The first 5 rows are patterns. Each new row is the sum of 2 different patterns, raised or lowered, with some noise. Before adding, each is slid sideways (what falls off one end comes back at the other) and multiplied by a number that may be negative. Names go in the order of the patterns.
(in the rows, 128 means zero)
Some rows, each with the names of its patterns after it:
[147 148 153 154 152 132 114 152 111 149 157 139 108 140 139 154  99 122
 155  99 131 102 117 107 123 148 145 135 145 124 100 141  96 122 105 110
 153 116 150  97 136 101  99 142 155 121] -> rore
[146  99 133 135 146 149 116 148 159 137 154 153 135 110 159 100 137 158
 157 132 127  98  99 129 128 127 124 128 119 129 101 100 159 122 147 113
 141  96 125 102 133 128 127 129 114  97] -> Mekaz
[112 151 107 125 156 148 125 112 101 136 100 123 150 125 110 114 153 157
  99 131 127 151 112 110 152 110 150 123 133 120 158 146 102 103 132 144
 110 142 133 116 100 156 135 136 145 116] -> Sisak
[137 112 160 101 148 105 155 157 155 131 148 116 148 103 158 147 101 129
 100 146 160 149 122 129 114 136 141 146 127 115 156 109 105 149 124 158
 149 118 149 156 152 103 114 103 137 110] -> zigim
[108 149 157 109 147 148 149 112  98 111 156 124 112 108 158 140 143 141
 102 158 157 147 117 104  96 107 153 128 144 117 138  99  98 128 143 140
 143 110 102  96 146 108 131 143 143 101] -> Bada

New rows, each followed by the names of its patterns:
[117 173 168 145 177 160 181 139 134 136 169 130 139 147 154 124 181 141
 172 170 148 125 162 132 161 115 169 151 117 123  95 181 170 175 126 152
 107 146 136 164 142 129 169 117  97 177] -> Mekaz zigim
[ 81 109 101 145  84 163 140 125 118  95 103 125 115 126  83 166 124 132
  95 114 123 112  65 133  76 115  90 113  69 143  94 102  75 134  96 133
 169 116 143 106  99 103 132 116 156 139] -> Mekaz zigim
[122  57 118 105  95  98 128 102  43  88  59 103  93 119  90  72  32  78
  89  90  94  68  70  91  66  55  79 125  73  87  46 102  31  74  77  83
  67  70 103  94  28 100  57 106  74  84] -> Mekaz Sisak
[ 96  94 118  91  97  76 109 116  72 130 100  74  94  87  82  69 143 118
 111  77 112  84  90 114 143  56 109  82  74  90  92  83  96  74  64  58
  77 102 131  63 142  94  50  74 108 108] -> Mekaz Sisak
[106 112  89  88 122 129 148 116 108 127  86  83 113 107  93  60  96  78
  65  61 112 150  96 101  99  94  97  71  92 116 117 127  74  76  90 114
 137 134 147 106  80  96  98 107 121 163] -> Mekaz Bada
[157 130 152  82 159 131 169 130 103  87 122 130  81  79  86 111 141 165
 121 120 107  87 125 138 138 142 101 142 121  89 169 145 178 123 162 130
  94  99 141 128 114 127 129 142 118 130] -> rore Bada
[ 69  64 119 128 103 116 121 118 126 104  90 122 119 110 112 141  92  93
  97 121 127  89 106 117  63 125  67 103  97 119 139 110 128 144 112 108
 135  92  90 118  74 134 122 146  90 114] -> rore Mekaz
[ 93 151 121 114 128 141 141  74  89  76 155  96 115 112 121  97 125 103
  73 114 112 105  94  99  60 102 112  83 113 113 108  74  63 129 123  96
 141  89 106  87 137  94  93 105 113  71] -> rore Bada
[111  91 116 122 123 127 161 135  77  97 141 127 112 123 161  85 125 142
 160 100 168 159 120  87 101 124 135 134 117  95 130 161 146 145 115 142
 140 164  97 101 122 125 147 113 116 121] -> Sisak Bada
[136 177 140 155 151 104 138 163 165 181 138 155 160 161 181 149 173 158
 157 135 133 157 183 137 129 109 153 167 175 143 166 144 160 126 153 116
 193 123 140 119 157 111 161 117 177 126] -> Mekaz zigim
[165 156 103  93  90  99 135 124 127 128 148  62  96  99 141 115 154 102
 116  83 131  98 117 137 155  77 124 129 134  85 111 142 113  74  84  77
 118 104 118  71 163 116 102 100  89 139] -> Mekaz Bada
[150 129 126 102 124  87 127  74 151 143  49 108  54 130 118 147  95 125
  83 109 113 116 109 114 111 105  72 112  79 110 132  73  94 119 100  54
  79  91  82 107 102  58 105  69 119 102] -> Mekaz zigim
[161 140  89 151 125 146 136 145 143 149 103 120 140 159 151 143  96 154
 108 115 135 149 134 105 128 168  94 117 116 160 144 133 129 122 159 146
 112 118 143 135 133  88 113 128 127 160] -> Sisak Bada
[128 138 153 117 110 157 139 112 138 105  96 119 136 106 161  92 128 120
 111 119 122 107 147  76  92 111 138  85 110 160 166  67 105 143 174  89
 123 166 127 129  89 110 142 148 125  77] -> Sisak Bada
[145 130 131 103 154  95 126 138  89 111 107 160 128 169 120 108  96 135
 142 170 157 123 152 118 118 149 136 151 170 148 121 157 134 127 110 139
 141 140 135 121 156 110 158 143 136 176] -> Mekaz zigim
[138 146 162 119 159 123 156 159 146 109 167 156 146 152 154 167 179 147
 178 164 131 171 188 142 132 111 190 140 173 131 185 164 128 169 131 165
 169 147 145 132 172 164 134 146 157 115] -> Mekaz Sisak
[123 129 175 160 125 117 151 152 128 162 163 144 143 125 148 116 176 150
 130 113 178 142 106 106 155 176 139 134 147 141 134 140 138 136 145 149
 104 139 110 146 179 179 154 109 119 136] -> Sisak Bada
[ 97  89 122 109  67 143  88 109  61 134  95  57  88 144  79 100  99 141
 156 141  79  94 140 105  93 119  98  72 140  84 100  58 107 151 104 124
  55  91  68 107 112 145 136 118  84  65] -> rore Bada
[ 99  94 120  75  97 107  83 135  67  95  68 103 130 150  97 138 119 140
 106 149  96 114 107  73 107 130 103 100 104 136 108  72 124 130 107  98
  62  84  98 103 135 116 105 110 105  93] -> rore zigim
[120 117 120 108  92  64  96  91 113  61 119  82  81  97  87 131 125 116
 104 132 102 107  89 149 117 115 168  81 145 104 149 106 126 101 133  93
 118 141 101 155 150 115 158  86 119  78] -> rore Mekaz
[110 110  90 103  59  48  74  89 106 113 109  77  94 104  74 107 122  77
 123  95  48 106  61  84  61 142 108 139  85 107  86 107  80 144  62 139
  65  63  56  74  87  86  50 106  47  56] -> Mekaz zigim
[108 121 109  81 141 122  99  85  83  74 120 112  96 115 133  63  77 132
 125 156  91 113 100  93 110 137 117  78  70 137 115  91 103 142 112  90
 105  74 121  91  98  64 114 148 152 101] -> Sisak zigim
[ 85 141 121 157  84 148  99  76 132 156 124 113 111 163 137 139 102 121
 155  83 150 123 130  98 135 101 125 116 136 138  78 136  83 106 110 139
 110 125 117 119 124 106 109 106 116  76] -> rore Sisak
[143 126 144 127 151 132 106 132 128 108  96 149 136 169 134 153 121 132
 160  78 102 114 127 141 134 159  90 114 130 109 152 174 116 135 172 138
 154 181 154 114 143  90 158 136 139 134] -> rore Sisak
[165 147 130 166 107 139 115 153 116 110 158 161 136 137 135 194 163 184
 134 141 137 128 141 177 153 124 158 142 140 132 112 175 123 163 137 121
 143 167 170 186 175 165 122 144 131 119] -> rore Mekaz
[ 90 118 134 129 131 107 173 156 118 142 108 155  96 133 144 130 167 113
 113 125 140 129  87  87 114 138 122 123 142 102  83 143 148 125 133  99
 135 151  91 145 152 161 133 128 108 118] -> rore Sisak
[108  84 117 141 153 143  90 101 159 116 107 125 133 137 137 121 134 123
 161 172 162 127 138 100 122 165 149 156 153  98  86 119 116 140 146 155
 103 147  99  86 145 141 163  95 117 111] -> Mekaz Bada
[105  71 104 110 106  62 147 101  94 117 111  83 121  69 124 139 107 125
  89 101 123  95 108 115  93  83  81 136 155  68 132 110 147 104  71 138
  76 150  95 131 119 125 106  83  70  98] -> rore Sisak
[105 128 157 123 134 160 144 137 105  95 172 111 152 143 150  97 128 136
 165 120 144 139 145 100 143 131 131 161 151 162 124 179 180 131 144 163
 157 109 180 117 140 145 186 149 145 125] -> Mekaz Sisak
[136 162 129 215 155 199 179 185 148 150 202 225 137 213 183 183 140 124
 165 177 139 148 126 173 176 201 155 173 190 171 161 155 151 166 179 193
 168 183 164 179 153 144 196 211 153 189] -> Mekaz Bada
[126 143 114 131  97 137 138 147 141 120 126 128  93 127 117 103 102  73
 123 122 113 108 131  86 141 121 109  95 103 137 123 119 131 113 139 135
 108 139 136 154 117  84 101 110 113 115] -> Mekaz zigim
[108  89  64 154 116 123  71 103  71 102 103 145  64 120  76  75 140 122
 108 113  86  64  92 109 135 128  89 120 111  95  89 141 138  66  81 113
  87 115  68 101 106 102 135 106 107 115] -> Sisak zigim
[157 161 154 114 143 158 136 133  98 142 144 151 145 102 129 105 136 131
 174 123 141  96 143 146 128 176 149 149 127 134 162 108 129 148 137 123
 149 147 193 131 178 173 136 140  99 154] -> rore Bada
[108 117 131 127 128 135  97 107 120 135 134 135 159 159  83 119 132 181
 104 167 170 137  92 105  95 140 104  93  91 154 152 123 153  87 134 147
 164 109  98  77 131 160 107 167 115 158] -> rore Bada
[149 106 152 149 173 153 155 180 134 164 183 179 150 163 153 126 183 142
 142 188 175 134 137 134 142 171 146 171 151 136 145 167 140 114 152 168
 160 142 144 140 163 116 169 137 154 146] -> Mekaz Sisak
[110 140 137 110 117 118 162 142 126 127  92  92 113 163  98 129 107 115
 105 109 103 149 132 112  93 105 107 155  98 142 136 118 102 118 147 126
  84 157 136 138  94 106 122 126 132  94] -> Sisak Bada
[125  80 101 101 113  88  62  96 117 113 115  91 108  95 115  59  86 105
 114  89  99  77 109  52 128 112 126 134  80 108 151  96 126 149 124  82
 120  54 117 108 125 126  97  61  64 123] -> Mekaz Sisak
[ 99 159 120 142 117 115  94 148 110 122 149 131 101 124  84 136 111 135
 157 115 126 137 149 165 120 132 109 166  95 118 163 132 142 120 109  97
 148 139 105 102 130 131 113 117 111 138] -> Mekaz Sisak
[151 163 146 107 122 106 121 112 172 122 134 130 124 153 122 149  97 154
 105 154 159 122  97 123 124  90  83 113  98 139 150  95 155 122 113  94
 131  93 118  85 156 118 121 131 133 132] -> rore zigim
[156 107 174 149 140 164 117 142 157 146 148 161 151 133 164 155 130 119
 181 138 106 134 151 151 143 116 168 186 173 101 132 132 162 103 139 115
 157 137 133 100 148 171 180 167 169 113] -> zigim Bada
[ 99  93 101 130 106 101 119 120  72  96  88  72  93  79  63  64 125 129
 107 120 115  77  99  73 130 109 147  81  80  82 107  88 125  90 147  99
  70 135  91 143  80 102  91 129 101 119] -> Mekaz zigim
[155 144 122 151 107 161 149 146 166 119 112 136 114 131 142 179 137 173
 131 143 121 172 131 142 104 170 106 104 105 150 147 162 104 159 129 141
 137 133 149 118 135 103 122 125 156 153] -> zigim Bada
[112 160 177 153 139 146 180 186 151 161 151 179 121 136 155 175 130 142
 139 187 134 154 175 107 171 149 153 122 126 137 141 168 158 156 118 164
 101 121 129 146 174 148 153 104 129 141] -> rore Bada
[109 170 121 141 162 101 127 101 185 144 183 157 142 108 158  94 143 103
 136  94 113 127 116 137 128  97 148 133 114 151 117 186 132  90 148 143
 160 161 149 132 107 125 143 102 160 183] -> rore zigim
[108 104  87 147 119  98  89 104 107  78 105 104 144 103 102  50 110  76
  86  45  57 100 119 107  58 135  60  63  98 146  61  80  67 110 117  88
 104 115 128  81  99 107  94 108  84 109] -> rore Sisak
[133  98 113 122 133 160 155 100 130 125 156 124 149 132 156  85 104 118
 138  93 118 135 149 101  94 167 146 138 128  83 115 131 136 115 111 139
 132 129 127 119 136 147 121 159  80 105] -> Sisak zigim
[154 121 114 143 125 165 114 162 169 123 125 149 117 100 132  89 117 144
 158 111 140  93  86 123 142 116 117 109 143 129  90 129 148 143 148 133
 141  90 113 104 118 130 147 120 141 108] -> rore Mekaz
[ 91 142 154  99  89  87 149 115 101 120  74  64 138  55  55  62  89 105
 130 137  56 119  69  86  81 153 123  94  64 119  96  95 159 131 114 134
 122  94  70 114 117  67  78 149  73 116] -> rore Bada
[164 167 166 117 121 101 165 102 142 126 124 136 112 151 136 166 141 140
 104 114 115 127 143 115 164 100 113 123 101 152 157 125 153 137 129  82
 125  88 135 120 147  93 139 117 164  92] -> zigim Bada
[118 117 126 144 164 158 178 146 110 132 130 144 147 189 140 150 123 126
 151 155 172 152 134 160 120 120 142 133 132  97 123 115  97 100 142 176
 121 142 133 120 124 110 128 155 154 156] -> Mekaz Bada
[143 106 139 127 117 156 160 149 121 113  89 143  91 128  99 136 126 134
 125 124 153 126 108 151 136 136 121 161 158 128 145 109 131 166 128 138
 150 124 118 146 148 145  98 144 131  90] -> rore zigim
[150 122 140 171 132 156 152 130 151 162 153 138 146  92 145 108 152 114
 182 116 170 114 155 156 151 148 173 112 171 112 151 133  98 145  98 124
 150 131 111 130 137 118 165 139 112 106] -> Mekaz zigim
[ 91 160 122  82  75  96 135  79 102 109  80  68 132 132  93 150  96  75
 110  88 109 159 151 108  98  87 119  88 114 131 129 119  77 139 123  97
 103 136 133 117  93 131  96 129 117 141] -> Mekaz Sisak
[ 90 113 115  95  86  80 102  81  89 118  77 108  92 105  83 151  98  83
  71 131 117 114 160 112 133 124 134 118 102 100 129 119  96 141  90 150
 110 153 130 114 122  98 139 109 146 160] -> rore Mekaz
